There are 9 hidden switches. A switch that is on adds its own fixed numbers to the row, and there is some noise. The rows also spread widely along 11 directions, which tell nothing about the answers.
Known rows, each followed by its switches (1 for on, 0 for off):
[ -3  15 -12 -16  39  12 -27  -5   8 -26 -20 -20 -12  25  -9   6  48  31
 -16 -26  21  -1 -11  -2 -12 -14  10  -1  10  14 -20  24  -5 -27]
0 1 0 0 0 1 0 1 1
[ -6  13   3  -1  41  23 -14 -15  -2 -31 -53 -11 -13   1  15  24 -15  14
  -3 -47   0 -14  -8  -2 -22 -12  -3  -6   9  11 -22   1  19 -48]
0 1 0 0 0 0 0 1 1
[-15  14 -32 -28  25  -7  17 -17  -3 -27 -16 -16 -29  -8  36   7 -26  -7
 -18 -14  29  35   4 -16 -52 -18  -6  11 -16   9 -10   9  26 -26]
1 1 1 0 0 1 0 0 1
[  4   0  14  -6   5  -9 -16  -2  12 -33  18  -3 -23  13  24  -8  26 -12
 -17  -5  37  15  24 -15  -8 -21  35 -23 -19 -21  -5  25  32 -15]
1 0 0 1 1 1 1 0 0
[ -4  16 -12   3   7  28  18 -21   8   4 -57 -35 -17 -27  -8  19   5   7
  -5 -41 -12 -47 -12  33 -26 -33   4 -22   9  29  21  -7 -18 -25]
1 0 1 1 0 1 1 1 0
[  8  21  13  34  14  40 -38 -10  27   6 -42  16 -11   7 -40  -9  32  14
  13 -41  -3 -19 -17   9 -33   0  47  -2   9  -6 -11   7   8 -44]
1 1 0 0 1 1 1 0 1
[-30  33  -7   4   5 -18   4 -40  13   0   0   8 -41   3  -8 -10  -3 -38
   0 -38  10  27   1  -5 -49 -15  39   5   3  11   3  10 -11 -17]
1 1 1 0 1 1 1 1 0
[ -3 -10  13 -51  43 -15 -16   0  -6 -34  27  -4 -60  38  42   3  -2 -25
  -8   4  -2  34  34   7   6 -18  -6  17   6  -6 -27  37 -10 -11]
1 1 1 0 0 0 0 1 0
[ 12  -6  10  11  20  48 -40  12  -3  -9  -6  25   3   9 -17  16  18  27
 -16 -18  14 -29  -3  -8   6   7  23 -27   8  -4 -25  23  49 -23]
1 0 0 0 1 1 1 0 0
[ 10   3 -10  -6  16  -3 -20 -11  21 -12  -9 -21 -18 -19   4   3  16 -10
  -8 -29  -1 -14  24  27  -3 -14  24 -43  -2   8  26  26  14  -6]
0 1 0 0 0 1 0 0 0
[ -2   0 -45 -31  39   1 -12   2   6 -22   9 -18 -22   0  22  -9  10  19
 -33 -11  33  22  11  -2 -34  -1  -8   0 -11  -3  -6  27  36 -14]
1 1 1 0 1 1 0 0 0
[ 15  -7  -4 -51  24  20  -3   0   8 -26   0  -9 -50  18  41  -7  -9  -8
 -22   3  13  23  19   5 -28 -22  -4   4 -17  -1 -23  33  16 -19]
1 0 1 1 0 1 1 0 0
[ -2  -4   7 -10  20 -12  -4  -7   7  -7   4 -16 -38   1  19   3   3 -25
  12  -7 -13  -1  24  21   0 -26  15  -2   8  -3  11  13  -9  -4]
0 0 0 1 0 0 0 0 0
[-24  10   0  -9  17  -4   9 -11  -7  -4  12  27 -27  19  -7  29 -16 -16
   0 -14  -2  17  -3  -4  -7 -15  10  12  22  22  -5  19   0  13]
1 1 0 0 0 0 0 1 0
[-22  14 -16  31 -23  -2  34 -22  -6  23 -15 -18   6 -30 -19  11  26   9
  -2  -3  28 -24   2   1 -26 -32  39 -19   0   9   9 -17   1  -4]
1 0 0 1 0 0 0 0 0
[  5   8 -17 -36  27   3 -29 -22  23  -6 -12  -7 -38  -7   8 -24   6 -11
 -25 -28  10   7  27  15 -36  -9  14 -23  -4   7  -7  25  11 -17]
1 0 0 0 1 1 1 1 0
[-18  17 -39 -53  34   2   5 -30   0 -12  -9  -6 -37  13   3   4  -5  -4
 -22 -26  12  25  -4  -2 -44 -18  -2   9   5  37 -10  30 -12  -2]
0 0 0 1 1 1 0 1 0
[ -3   7 -26 -24  25  12   4  -2   0  10 -23  -8 -25   6 -13  10  13  18
  -8   2   1   2  -8  16 -36 -16  -1  20  11  22  -7  15  -9  -1]
1 1 0 0 1 1 0 0 1
[-17  10  19 -27  37  -3 -19 -24  -5 -31 -19 -19 -46  26  17  23  13 -31
  11 -29 -14  -3   5   8   4 -28   9  10  15  12 -29  14 -39 -46]
1 1 1 1 0 0 1 1 1
[  1 -12   3  10  40  20 -24  10 -13  -6 -22 -15  -5  -6   8  20   8  27
  -6 -19  -5 -47   9  16  15  -7  -2 -15  26  -5 -13  -1  28 -26]
0 1 0 0 0 0 0 1 0
[ 18 -16  11  -3  44  18 -27  43  15 -40  -1 -12 -10  26  27   9  30  43
 -25  -8  19 -17   8  11  15  -7 -13  -7   9 -24  -9  19  45 -12]
1 1 0 0 0 0 1 1 0
[  1  -6  -9 -15  16  25  20  14   2   2  -3  21 -23   8   0  33 -26   6
  -6  -4 -15   2  -8  14 -12 -19  -9   6  13  21  10  22  16  20]
1 0 0 1 0 0 0 0 0
[-18   1 -17 -14   5   1  21 -14 -29  55 -12  -6 -26 -28 -20  23  -7  -2
  -7  15 -22 -31   9  30 -23 -21  10  -4  28  33  -8   1 -20  10]
1 1 1 0 1 0 0 1 1
[-14   8 -10 -14   7   2  -2 -30 -10  15 -15  -9 -21  -9 -18  17  16  -9
  -1 -10  -3 -15   8  11 -16 -23  33 -20   6  28 -16  17 -18 -11]
0 1 0 1 1 0 0 0 1
[ 17  -7  23   5  19  52   2   4 -12   4 -62  -6  -7 -19  -1  46 -21  25
  -3 -24 -34 -66  -5  31   2 -24  -1 -29  20  22  -8   2  17 -24]
0 1 0 1 0 0 0 1 1
[ -7  14 -27   4   4 -10   6 -13  23 -11  -5 -31  -6  -1 -11 -11  60  22
 -16 -16  36  -1   7  10 -27 -26  30 -13 -12   0   7  10  -8 -11]
1 1 0 1 1 0 0 0 0
[  9  -2  16  21  41  36 -51   8   5 -21 -11   5 -15  18 -14   9  27  11
  16 -38 -18 -26  -6  13  16   4  19  -2  19 -17  -7  22  10 -46]
1 1 1 0 1 1 0 0 0

New rows. What belongs after each?
[ -5   0 -33 -27  24   9  11   1  -3 -14   3  27 -17 -13  22  22 -56   4
 -32 -12  19  31  -2 -23 -49  -1  -6  -4  -9  12  -1  24  74   5]
1 1 0 1 1 1 0 0 1
[-38   4 -23 -22  40  -5   7 -13 -38 -32   8 -21 -16  15  22  36   2   3
 -10 -12  25   3 -11 -25   2 -22 -18  19  17  13 -19   4   0 -27]
1 0 1 1 0 1 0 1 0
[-15  15 -48 -35  31 -12  19 -10   2   0  -7 -34 -33  -4  18  -6   0  16
 -23  -2  21  24  -5   0 -55 -23 -13  19   4  18   3  10   2  -5]
0 0 1 1 0 1 0 1 1
[ -8   1 -12   5  20   4  -8   7   9  13  18  -7 -23  19 -18 -18  47  29
  -8   4  16   3   0   9 -17 -14  21  20  15 -13 -15   9  -5 -13]
1 1 1 1 0 0 0 1 0
[-21 -19  14  16  46 -29 -25  26 -24  -7  46   7 -26  21   9  22  11 -10
  15  10 -13 -12   9  -1  37  -7  -1  34  48 -30   9   3  20   2]
1 1 0 1 1 1 0 1 0
[ 17  -6   6  -5  33  42 -25   5  10  19 -21  19 -36   3 -11 -14 -14  14
   3 -13 -24 -11   1  19 -26  -4   7  19  25 -10 -14   9  17 -19]
1 0 0 1 0 1 0 1 0
[ 11   5 -16  -3  33  29 -12   9  31  -6 -13   1 -24   6  -6 -16   7  32
 -16 -30   1   4  -6  18 -38  -3   4   5   4  -8  -1  18  22 -21]
1 1 1 1 0 0 0 1 0
[-11   3 -27 -27  53  15 -14  13   0 -40   0 -13 -12  46   0  13  47  49
 -25 -16  33  11 -23 -10 -11 -11 -17  30  12   6 -21  25   4 -15]
1 1 0 1 1 1 0 1 0
[-12  -1 -36 -36  60 -31 -37   5  24 -34  28 -40 -29  29   2  -3  69   9
 -14 -19  14  16   7  18  16 -15  -9  14  21   2  16  32 -24  -2]
1 1 0 1 0 1 0 1 0
[ -7  -3  29   6  -5  -4  31  -2 -20   9 -23   5 -29 -25  26  36 -44 -23
  -5   6 -13 -29  14  10 -16 -36   9 -11   9   7  10  -8  29   3]
1 1 0 1 1 1 1 1 1
[ -6   1  -8  39  20  22 -40   8   7  34  24  28  -4  -1 -55   1  26  11
  18 -21 -21 -23  -6  15   6  17  37  -8  38  -7   7  17  15  -7]
1 0 1 0 1 0 0 0 0
[ -1   4 -11  11  10  15  14  -1   9   9 -21 -13 -21 -16  -5  17  -3   3
   6 -19 -18 -21   0  34 -17 -19   6  -7  10  11  20   3  -1  -6]
1 1 1 0 0 0 0 0 0
[ -6  18   0  12 -17  22  22 -26  -1  35 -27  12 -17  -8 -12 -30   5  24
 -15   9  35   5   7 -11 -66 -22  40   8  -7  -4 -41 -12   8 -19]
1 0 0 0 0 0 0 1 0
[-12   1  -5  25  33  -9 -27  -8   1   6 -10 -31 -14  -7  -5 -19  46  18
   4 -17   9 -31  14  14 -10 -12  26   4  20 -25 -11 -13   2 -38]
0 1 0 1 1 0 0 1 0
[-34  28 -38   4  22  10   6 -34  -4  12 -34 -18 -16 -20 -20  14  -2  -4
  -1 -46   4 -18 -19   7 -39 -12   5   1  23  32   6 -11 -12 -25]
1 0 1 0 0 1 1 1 0
[ 11 -11 -24 -41  46  34 -46  -2  -1  29  -5   7 -32   6 -27   1  15  13
  -7   1 -24 -11   2  25 -11   2   7   6  28  20 -27  34  -2 -10]
0 1 0 1 0 1 0 0 1
[-14  -3  29  -2  16  -2  -1 -15 -21 -18 -12  -4 -28  13  14  38   2 -27
  21  -5 -15 -13   9   2  17 -32  18   5  14   3 -19   4 -19 -28]
1 1 0 1 0 0 0 0 1
[ -1  12   5  -2  24  -5   3  17  21 -28   4   6 -20  30  11   8  10  19
 -13 -13  16  29  -6  -6 -21 -16   9   8   4   1   2  27  23   6]
0 1 0 0 0 0 0 1 1
[-16   5  13  13  22  -2  -6 -13   0 -19 -10  -8 -19  12   2  17  17  -5
   9 -25   1 -12   2   0   4 -25  18   4  16  -4  -6  -2  -8 -27]
1 1 0 1 0 0 0 1 0
[-13  -9  -2   6  15  11   5  -2 -24   9  -7   7 -18 -17  17  20 -27  -7
  -4   3   6 -20   8  -5 -15 -14   5   9  12  -8 -13 -12  42 -16]
1 1 0 1 0 1 1 0 0
[-28  10 -32 -17  27 -30   3 -13   6   6   2 -18 -34  -6  11 -13   8  -7
 -16  -9  21  12  16   9 -41 -14   4  14  11   1  -3  -2   6   0]
1 1 0 0 1 0 1 1 0
[-10  11 -19  21   6  13  12  14   7  34   0  -3   1  -2 -46  19  38  42
  -8  -1  -1 -22 -23  22 -13 -13  16  -3  29  20  15   8  -6  16]
1 1 1 0 0 0 0 1 1
[-19  12 -38  29   7  35  15  -6 -11  29 -13  13   5 -19 -34  11  -2  35
 -10 -19  17 -18 -29  -8 -48   0  18  11  12   9  -3  -6  34 -15]
1 1 1 1 1 1 0 0 0
[-15  17 -42  -4   1   9  24 -17   9  24 -13  -9  -8  -6 -21 -23  30  42
 -30   1  45   7  -6  -4 -66 -21  20   7  -6   9 -17  -2   7  -1]
1 0 0 1 1 0 0 1 0
[  2   0  14 -13   8  30 -19 -18 -14  10 -22   5 -18   2 -16  10  26   7
 -20  -7   6 -38  13  12  -4 -17  30 -27  10  16 -33  17  -3 -19]
1 1 0 0 1 1 1 1 0
[  7  -3   4  14   9  12   9  11   5  20 -36 -32 -22 -16  10  -1  13  12
   7   3  -9 -42  13  39 -17 -27   5   0  13  -3   8 -13   3  -7]
0 0 0 0 0 0 1 0 0
[ -1   3  -9  -4  22   5 -10   4   7 -16  -1 -14 -15   9   0  14  24   5
  -2 -15   5  -3   3  10   2 -17  11  -7  10   9  14  23   4   0]
0 0 0 0 0 1 0 0 0
[-41  21   5  38 -10 -39  37 -23 -13   9 -11 -39 -15 -15   5  14  26 -19
  13  -5  19 -24   2   0 -15 -48  27   9  18   3  26 -30 -22  -4]
0 0 0 1 0 1 1 1 0
[-59  16 -43 -12  38 -10   1 -35 -36   0   4  -2 -17  12 -23  43   5 -16
  13 -30   0  -1 -21 -14 -10  -9   4  28  34  39 -20   4 -25 -14]
0 1 0 1 1 0 0 0 0
[ -5  10  10  24   0  12  -5  -4  15  30  -9   2 -28  12 -28 -21  40   2
  19   3  -1 -10  -1  17 -25 -22  39  25  17 -12 -10  -7 -21 -12]
1 0 0 1 0 0 1 0 0
[  4   2 -13 -15  -3   0  -1 -32   3  25 -22 -39 -30 -32   6 -37  34   9
 -27   2  21 -24  41  27 -41 -28  37 -31 -16  -7 -23  -2 -10 -34]
1 1 1 1 1 0 0 1 0
[ -2 -17 -44 -47  45  11   1  22  -8   8  10 -15 -27 -11  13  25 -10  22
 -41   3  -3 -21   5  30 -11  -8 -36  -4  21  23  10  26  32  20]
1 1 1 1 1 1 1 1 0
[  0   3 -17  16  54  -7 -40  12  33 -30  -8 -16  -6 -14  -5  20  14   9
   2 -57 -14 -15  -6  16   9   0  -3 -20  26  -7  45  13  30 -20]
1 1 0 1 0 1 0 1 1
[-10  30 -17  16   2   9  20 -20  26 -10 -35 -17 -18  13 -16 -15  41  19
   3 -24  29  19 -18   3 -55 -28  28  24  -9   3   3  -2 -22 -19]
1 1 0 0 0 1 0 0 0
[ 21  -1  -6 -23  20  37  -5  22  39  12  -1  30 -33  21 -19  -6   4  26
 -26 -10  -9   9  -5  30 -32  -7   6   3  11  13   1  38  19  25]
1 1 0 1 0 0 1 1 0
[-27  20 -15 -17  22   6  14 -24  -7  12 -22  18 -43  -3   1  11 -45 -19
  -5 -23  -8  16  -7  -1 -60  -9   3  20  15  24 -20   5   8 -15]
1 1 1 0 1 0 1 1 1
[ 17 -14  15 -28  12  31 -11   3  -5  19 -10  10 -36   8  -1  -5  10  12
 -25  16  -3 -23  19  24 -15 -19  16  -6   8   4 -29  22   9  -4]
1 1 0 1 1 1 1 1 0
[-11   7 -55 -41  46  11 -23 -21  -1  30 -24  -8 -29 -15 -18 -16   3  22
 -25 -12   6   3   1  13 -57   2  -5  15  17  22 -24   8   4 -17]
1 1 0 0 1 1 0 1 1
